There are 4 ways to turn a row about zero (a turn may also mirror it). The second row of each pair is the first, turned, with some noise. The first 36 pairs use one turn. New pairs use 3 turns, one after the other, and a turn may come again.
(in the rows, 128 means zero)
Known pairs, each followed by its turns in order:
[155 119  83 136 118 133 188  96]
[135 105 134  93  80 116 185 142]
(1)

[121 139 128 199 137 145 179 139]
[121  81 104 126 156 120 190 131]
(1)

[107  94 109 147  87 130  84  98]
[ 91 160 166 117 131 135  74 122]
(0)

[166 142 141 138 181  72 110 120]
[126  42 142 139 137 143 121 153]
(0)

[141 155 102 114 112 116 203  79]
[158  86 138  74  84 139 163 159]
(1)

[111 126 104 125 135 133 126 156]
[158 142 138 137 128 117 116 141]
(2)

[ 47 125 105 128 134 105 117 119]
[112 149  74 112 103  88  91 144]
(3)

[110 140 155 108  88 120  93 126]
[130 136 165 137 151 120 131  84]
(0)

[138 146 164 113 141 126  92 129]
[123 125  98  91  92 134 118 135]
(2)

[115 113 124  81 112 164 124 158]
[188 105 103 136 137 122 120 145]
(2)

[125 149 144 110  89  47 138 122]
[ 82 157  87 134 144 130 176 164]
(2)

[173 171 169 132 118  99 157 145]
[168  75 151 124 107 100 168 119]
(0)

[122  90 135  88 140  79 148 128]
[152 118 106 126  79 114  92 115]
(1)

[101 171 118  84 113 121 122 116]
[161 140 148  97 140 140  97 159]
(1)

[ 95 153 139 188 179 139 116 127]
[106 120 154 108  89 145  74 165]
(3)

[122 100 124 130 117 124 121 189]
[ 82 123  96 103 135 107 139  99]
(0)

[106  67  84 116 141 163 111 122]
[158  95  85 113 168 126  95 140]
(3)

[142 133  47 157 151 134 156 209]
[117 121 129  75 169  47 170  75]
(1)

[140 108 163 133 125 162 190 147]
[152  86 131 166  91 170 148 118]
(3)

[108  88 161 137  84 133 123 118]
[129  84 106 142 119 100 169 153]
(3)

[120 145 123 141 109 106 124 133]
[112 143 131 130 129 112 140 151]
(2)

[121 128 129 114 134 105 111 134]
[128 154 111 132 119 140 122 142]
(2)

[ 92 199 130 180 182 141 124  63]
[ 39 112 164  86  83 135  62 118]
(3)

[131 111 157 160 107 129  90  75]
[ 81 143 119 162 104 169 130 165]
(1)

[130 150 104 138 114 128 126 109]
[135 137 142 129 141 112 117 147]
(0)

[107 141 184 122 140 120 131 171]
[165 141 160 141  74 109 129 137]
(3)

[178 119  83 152 139 126 103 146]
[132 129 182 124 121 180 108 153]
(2)

[135 113 149 202 118 159 156 138]
[106 110 102 163 151 134 194 123]
(1)

[117  72 209 169 105 135  72 149]
[ 95 165  68 214 142 176 118 107]
(1)

[124 124 123 133 136 157 138  47]
[ 97  91 133 169 103 115 126  72]
(2)

[164 120 126 146 147 125 113 136]
[129 128 158 115 144 155 132 138]
(3)

[140 209 143 116  47  90 112  97]
[196 119 219 122 157  81 128 107]
(0)

[129 153 209 209 163 105 132 165]
[100  53 135 197  68  82 138 106]
(0)

[115 141 138 118 138 142 152 109]
[117 111 124 136 108 126 116  98]
(3)

[144 140 104 157 119 126 113 111]
[ 99 123 159 140 114 135 119 141]
(2)

[153 132 145  79 136  68 134 145]
[148  69 123  99 157 148 138 106]
(0)

New pairs, each followed by its turns in order:
[167 170 125 106 119 146 192  47]
[100 100 123  36  85 168  88 141]
(2) (2) (3)

[125  96  81 139 123 111 110 127]
[109  90 153 157 148 136 130 132]
(0) (1) (0)

[128 173 149 113 127  87 143 114]
[138  85 173 121 106 129 141 148]
(3) (0) (0)

[158 125 109 122 104 128 138 168]
[119 131 175 126  99 106 139 113]
(0) (0) (1)

[144 138  89 194 105 135 115 131]
[ 85 133 138 148 128 120 115 191]
(2) (1) (0)

[159  47 118 209 125  99 112 161]
[ 44 190 163  97 151  79 157 123]
(1) (2) (2)

[ 95 109  97 144  78 116 116  97]
[ 87 131 167 107  91  97 128 149]
(1) (3) (2)

[149  97 123  90  96  92 109 118]
[153 117 160 147 149 140 179 135]
(0) (0) (1)

[112  74  50 124 100 114 128 181]
[131 161 131 135 230 100 117 114]
(2) (0) (2)

[146 117 144 105 151 128  98 202]
[160  88 124 166 150 183 144 120]
(3) (3) (1)

[136 167 178 152 106 126 107  47]
[103 151 201 105 100 129 181  81]
(1) (1) (2)

[119 116 146 148  70 145 132 174]
[ 82 130 124 133  93 129  97 168]
(2) (1) (1)

[171 181 107 128  47 130 162 146]
[ 70 153 182 116 157 130 108 196]
(3) (0) (2)

[134 144  97 113 142 156 107 127]
[105 151 138 163 123 114 144 125]
(1) (1) (1)

[103 181  77 104 129 151 132 136]
[190 136 136 131 112 123 182 103]
(0) (2) (0)

[ 92 149 142  59 119 145 144 124]
[104  95  97 126 113  86 114  80]
(1) (1) (2)

[127 207 136 152 103 123 125  98]
[166 156 139 139 167 166  84 168]
(3) (1) (3)

[ 83 134 126  74 110 124 133 141]
[151 130  81 115 112  93 134  88]
(2) (1) (3)

[ 91 105 177 113 145 136  86 136]
[122 133  81 183 139 125  98 108]
(1) (1) (0)

[123 126 186 122 121 135 149 119]
[110 115 108 166 155 140 124 105]
(3) (1) (3)

[150 113 130 159 130 133 105 107]
[139 116 139 112 138 148 137 167]
(3) (2) (0)

[146 144 146 147 153 136 209 132]
[133 114 133  88 173 192 114 151]
(3) (0) (1)

[157 128 127 167 142 132 141 109]
[117 140 129 174 113 144 128 119]
(2) (2) (2)

[142 149  51 124  47 130  99 117]
[120 144  58 104  96 109  92 203]
(2) (0) (1)

[146 128 126 106 148 123 136 122]
[134 127 134 100 133 147 127 120]
(2) (0) (1)

[127 152 144 113 144  91  83 131]
[126 169 163 164 129 129 118 108]
(3) (1) (1)

[134 140 131  81 142 133 131 174]
[122  92 162 160 132 131 161 134]
(2) (3) (1)

[123 105 181 135 164 152 158 176]
[138 190 142  88  87 106 124 146]
(2) (2) (0)

[132 132 133 117 114 143 123 165]
[144 126 115 144 124 106 133 145]
(3) (1) (1)

[123 146 135  81  80 134  94 130]
[153 145 111 170 157 129  81 147]
(3) (1) (2)

[106 160 121 162 135 131 137 140]
[111  96 123 134 137  94 117 109]
(3) (3) (0)

[118 120 133 136 132 109  76  67]
[127 154 156 103 194 101 148 139]
(3) (1) (3)

[ 94 127 131 128 174 209 137 157]
[184 148  97 170 147 151  92 167]
(3) (0) (1)

[118 155  95 209 122 122 103  89]
[ 84 163  98 158 151 112  96  65]
(0) (0) (2)

[114 128 146 162 133 195 119 135]
[ 61 140 105 122 133 134  98 151]
(3) (1) (3)

[145 157 115 165 152 128 142 200]
[ 89  94 147 158  89 108 125  80]
(3) (3) (0)

[149 143  47  47 127 111  47 162]
[193  86 136  74 102  39 150 192]
(3) (1) (3)

[125 142 113 141 172 129 138 110]
[132 129 126 153 154 146 141 161]
(1) (2) (0)

[135 117 115  77 149 122  97  90]
[140 122 148 137 150  83 165 153]
(3) (1) (3)

[122  47 113  72 128 157  66 138]
[ 89  57 158 109 190 113 194 138]
(0) (0) (1)

